The rows come from 4 hidden closed curves, with some noise, and rows from the same curve form a group. Each curve winds through 8 dimensions. The rows are also pushed far along 4 directions, which tell nothing about the answers.
In the rows, zero is written as 128.
Known rows, each followed by its group:
[106 124 144 146 100 124  82  64 122 131 163 123 138 133 103 113 139 131
 101] : J2
[127 124 146 110 118  93  79 137 128 155 108 178 158 150  86 127 147 150
  92] : J848
[142 139 105 111 135  99 110 165 144 126 105 160 154 148 105 139 147 121
  93] : J848
[126 105 151 121 134 132 102 112 129 129 136 136 124  83 126 111  97 142
 136] : J848
[156 150 128 121 109  85  90 120  98 132 123 181 165 161 113 113 198  77
 102] : J994
[109 115 134 130 140 154 148 153 146 131 124 108 105 128 147 107  86 168
 133] : J848
[129 145 139  99 134 117 125 164 142 125 107 140 112 109 100 145  95 141
  96] : J949
[134 106  98 129 149 130 156 141 142 119 147  79 108 135 159 143 126 154
 163] : J2
[141 156 152 168 119 175 157  86  99 123 150 126 127  58 129 131 131  47
 182] : J994
[152 140 148 129 130 116 109 149 131 138 122 146 144 100  89 119 129 107
 126] : J848
[131  93 122 132 144 122 154  82 124 115 200  96 109 124 201 137 154 105
 159] : J2
[129  91 126 130 131 119 173 101 112 121 203 101 123 175 218 105 171  98
 154] : J848
[109 104 127 135 141 139 152 104 120 112 138  99 116 111 161 124 134 114
 122] : J994
[108 149 131 128 136 155 113 147 137 117 121 105  92  93  95 139  88 164
 122] : J2
[161 140 127 133 165 137 163 162 151 133 115 134 106  72 141 145 102 110
 159] : J2
[ 81 130 145 135 121 153 149 101 126 124 144 115  93  97 119 137  95 159
 130] : J848
[149 167 153 126  87 145  93 120 116 122 119 177 160  77  62 119  90  86
 145] : J949
[126 141 121 142 135 157 154 122 136 121 139  99  97 111 150 136 102 129
 149] : J949
[149 160 128 139 104  86 108 115 112 145 123 163 148 161  93 115 181 104
 111] : J994
[135 116 124 125 126 124 103 132 121 124 105 129 152 117 103 120 130 130
 129] : J2
[116 105 143 125 149 121 104 132 136 137 127 142 125 100 120 117 122 153
 116] : J2
[110 135 143 127 132 135  75 110 115 127 111 156 123  78  86 131 125 139
 107] : J949
[144 130 116 118 112  97 104 128 137 138 112 135 150 165 104 136 137 143
 113] : J848
[133 149 140 119 125 143 122 166 171 141  91 133 114 104  86 132  41 172
 121] : J2
[154 119 114 134 127 125 134  93 128 114 166 120 137 122 169 131 142  79
 151] : J2
[132 128 142 138 148 123 139 143 154 153 121 129 112 101 111 140 109 154
 135] : J2
[169 165 132 124 121 120  99 180 146 150  68 195 162 141  94 101 111 111
 110] : J848
[133 125 140 118 103 105  81 145 138 156 101 163 170 168  77 112 124 165
 110] : J949
[124 143 116 144 100 146 133  92 110 119 151 145 143 153 149 119 146  94
 147] : J949
[124 105 111 121 137 109  89 144 136 139 115 129 152 174 121 129 159 167
 107] : J949
[143 152 136 133 111 117 100 152 147 161  75 181 153 144  79 109 107 150
 114] : J949
[133 139 147 148 134 144 118  92 113 129 123 134 101  63 127 115 111 117
 154] : J949
[118 158 127 132 113 147 142 115 122 118 136 167 136 105 111 148 124  94
 137] : J848
[138 117 123 121 151 120 103 173 153 144 112 151 150 138 111 133 135 148
 114] : J994
[ 97 117 150 121 124 127 117 115 128 139 151 148 114 128 124 122 117 163
 118] : J2
[109 118 150 130 145 124 142 111 122 135 112 119  87  76 123 130 107 157
 131] : J949
[128 138 121 117 126 131 163 124 117 113 137 108  86 126 161 135 108 138
 156] : J994
[ 94 135 132 132 109 141  97  88 114 120 117 149 128 101  93 130 117 143
 113] : J2
[123 137 128 142 119 133 122  66 101 112 141 158 127  89 143 119 150  78
 134] : J848
[117 113 155 134 112 119  90  98 111 139 153 127 141 126 103 109 142 137
 122] : J949
[127 108 119 130 120 142 154  87 110 103 154 110 121 128 190 107 129  94
 151] : J2
[148 147 128 112 117 107 134 131 108 122 132 139 121 146 141 127 145 107
 134] : J994
[126 133 115 124 132 146 167 129 144 118 133 120 100 124 162 138  90 139
 152] : J2
[149 141 125 132 123 147  96 143 140 135 119 167 167 126 111 142 124 106
 137] : J994
[ 91  83 110 124 155 119 126 122 148 132 166 101 100 159 164 131 137 203
 124] : J2
[105 138 159 112 111 130 113 135 121 128 130 145 131 106  79 129 105 137
 102] : J949
[141 142 111 116 127 139 112 156 141 124 107 163 150 122 110 150 112 124
 136] : J994
[175 153 113 101 148  85 120 216 147 144  76 161 141 177 120 127 148 127
  97] : J994
[142 138 118 126 113 119 152 110 125 129 147 141 139 147 144 153 145 102
 150] : J848
[ 99  87 103 108 144 119 142 138 137 122 141 108 118 174 171 141 137 180
 124] : J994
[149 145 112 119 118 106 152 134 129 125 129 121 123 161 141 143 139 115
 132] : J848
[130 143 134 116 133 142  94 132 121 113  95 148 131  55  79 152  99 120
 124] : J994
[120 143 129 106 120 130 138 173 134 125 111 158 143 143 108 132 113 128
 108] : J949
[117 136 138 158 109 125 146  81  99 133 147 131 142 129 120 119 176  87
 134] : J994
[115  91 142 124 124 112 107 121 115 149 162 131 163 198 156 119 185 133
 111] : J994
[112  91 124 131 154 142 125 137 135 138 144 118 128 155 173 125 146 155
 132] : J994
[115 134 119 115 128 141 140 166 137 116 120 124 124 139 119 126 104 149
 122] : J848
[147 138 121 129 161 147 176 181 134 129  96 110  96 109 152 142 109 131
 162] : J848
[149 121 115 122 119 116 119 133 126 128 114 144 159 139 119 126 137 118
 147] : J949
[143 126 126 112 137 103 120 156 152 146  73 154 126 125 109 124  97 166
 114] : J949

New rows. What belongs after each?
[137 110  94 119 123 122 140 117 114 114 165 147 160 194 194 135 186  91
 147] : J994
[140 133 125 108 117  97 118 118 127 125 144 131 128 163 143 134 143 116
 103] : J949
[108 112 126 121 128 147 191 128 113 110 157 107 109 137 182 124 122 122
 161] : J949
[ 95 106 121 133 124 146 124 111 117 113 153 116 139 125 126 129 140 137
 135] : J848
[115 118 144 129 100  97 116 100 108 145 120 162 163 147  92 115 158 130
 116] : J949
[165 145 132 125 119 115 133 125 100 125 132 171 145 139 160 104 165  60
 141] : J848
[174 149 127 119 154 153 191 219 157 139  99 107 126 139 156 156  95 104
 157] : J994
[120 115 134 120 119 116 165 138 114 131 144 129 139 164 146 121 151 121
 138] : J949
[109 121 149 132 124 107  97 133 128 166 105 166 144 164 101 117 151 168
  94] : J848
[133 135 110 112 147 128 162 163 149 127 119 148 118 137 154 155 120 128
 130] : J848
[110 120 152 131 130 109 124 100 114 143 116 138 111 108 113 122 134 151
 117] : J949
[104 103 121 134 141 108 111 109 140 136 130 131 129 145 132 119 152 157
  90] : J848
[141 141 143 139 114 171 108  85 120 112 156 133 140  50 114 151  95  77
 170] : J994
[126 136 124 123 137 134 170 173 146 131 126 114 108 160 151 120 107 146
 126] : J848
[116 105 125 119 150 114 143 119 114 120 125 134 112 118 163 121 149 127
 118] : J949
[141 114 115 131 145 137 133 111 142 117 122 114 109  92 154 130  99 131
 149] : J848
[145 119 133 132 125 112 118  94 128 128 171 128 139 131 148 133 152  94
 128] : J2
[103  94 141 128 150 121 148 142 162 147 144  85  96 143 143 122 100 195
 112] : J848
[119 109 111 109 151 124 152 136 118 106 129 131 112 126 177 130 144 120
 124] : J949
[141 135 133 131 108 104 124  99 108 140 128 152 140 147 129 125 158 111
 140] : J949
[127 118 151 150 133 134 143 101 108 135 158 130 124 110 154 102 153  97
 148] : J848
[174 146  84 111 142 106 161 157 126 103 130 148 141 149 175 145 170  59
 136] : J848
[139 157 111 144 129 160 146 166 129 125  91 140 141 123 114 124 121 109
 149] : J848
[102 104 147 145 136 132 117  92 127 144 134 109  96 117 141 104 114 176
 129] : J949
[132 104 116 128 129  94 117  85 101 117 159 123 143 162 171 115 202  88
 106] : J994
[135 164 113 134 111 145 101 137 138 125 106 155 150 130  90 143 117 119
 121] : J949
[147 135 129 131 117 113 122 132 113 134 124 132 154 140 107 128 159 105
 138] : J2
[139 157 114 113 114 136 130 150 117 116 135 161 143 163 142 138 144  93
 129] : J949
[112 123 116 129 142 141 132 125 128 114 103 124 120  92 122 141 118 133
 120] : J994
[138 139 137 140 103 130 111 108 108 133 132 170 159 148 133  88 149  89
 130] : J848
[136 119 111 126 145 127 142 122 134 115 114  95  96 112 157 125 108 144
 135] : J848
[158 146 114 123 125 129 138 167 148 130  94 151 144 154 135 109 106 114
 122] : J2
[145 125  97 134 133 119 123 127 131 121 142 141 147 143 145 128 162 110
 147] : J2
[115 147 128 138 103 139 163 100 107 118 163 137 126 144 149 123 145  91
 140] : J848
[140 141 122 138 126 134 138 113 115 111 118 140 144 101 130 128 143  68
 123] : J994
[125 115 109 120 145 122 129 187 144 133 107 119 143 168 120 130 142 159
 114] : J848
[121 120 136 115 127 125 170 155 122 129 137 122 128 149 142 127 130 128
 139] : J949
[123 110 146 130 150 144 165 132 127 117 141  87  96  69 141 121  96 126
 153] : J949
[129 146 118 119 137 139 117 144 118 114 116 152 126 111 126 144 138 110
 123] : J949
[ 89 116 133 148 120 152 107 114 120 134 114 123 135 128 101 109 126 166
 122] : J848
[119 132 169 127 145 157 105 142 137 133  92 128  90  26  82 110  44 167
 132] : J848
[154 148 134 126 151 145 155 152 121 114 110 110 107  68 132 150 112  88
 148] : J2
[109 113 129 129 142 123 129 128 131 135 138 151 119 133 146 118 139 151
 126] : J2
[ 92 120 127 122 120 120  97 112 105 122 146 123 125 169 130 120 167 148
  88] : J2
[124 122 128 114 128 100 136 106 101 118 137 151 124 134 154 129 168 100
 110] : J949
[117 135 118 134 116 142 129  84  96 104 133 129 128 105 135 137 146  94
 137] : J2
[131 111 118 131 154 147 147 123 121 110 156 118 117  89 165 139 137 105
 167] : J994
[ 67 112 137 131 128 158 134  97 109 110 160 104 100 110 137 138 125 156
 124] : J949
[126 110 138 117 130 132 126 140 137 126 143 120 126 125 134 113 101 146
 134] : J848
[160 146 118 120 105  94  95 123 128 142 100 170 164 156  99 134 147 117
 121] : J949
[140 134 151 141 131 116 111 149 133 159 114 164 152 141 109 101 147 120
 113] : J848
[101  92 148 124 138 113 132 121 128 134 160  88 100 147 150 100 129 172
 110] : J848
[171 154 127 137 132 105 121 148 140 148 112 175 160 129 108 134 157  82
 122] : J2
[132 126 103 118 165 122 118 236 173 146  62 115 120 165 100 118 106 212
 103] : J2
[117 111 135 126 125 146 113 107 130 115 116 117 121  91 125 113  84 143
 127] : J2
[146 125 126 134 129 131 116 106 142 121 145 120 133 102 131 131 113 108
 134] : J2
[112 141 119 144 105 123 106 102 118 130 159 123 135 172 120 117 163 130
 113] : J2
[136 149 105 124 134 133 178 145 130 118 118 115  92 133 158 140 114 135
 158] : J994
[146 160 134 133 104 158 146 103 126 111 138 136 121  82 125 134  79  86
 163] : J2
[145 140  91 128 140 136 180 132 127 104 149  95 111 149 186 157 148  90
 155] : J949
[128 158 112 120 132 142 129 158 126 116 100 159 122 121 121 135 120 122
 124] : J2
[136 125 105 145 145 155 177 144 125 124 125 107 122 140 174 131 139 115
 172] : J848
[111 134 163 122 138 143 112 174 157 148  85 137 109  91  77 109  54 188
 102] : J994
[161 139 108 126 111 109 106 131 133 128 127 146 171 152 106 137 150 102
 138] : J2
[120 155 127 118 124 129 117 163 155 142  95 180 144 126  80 150 106 145
 101] : J848
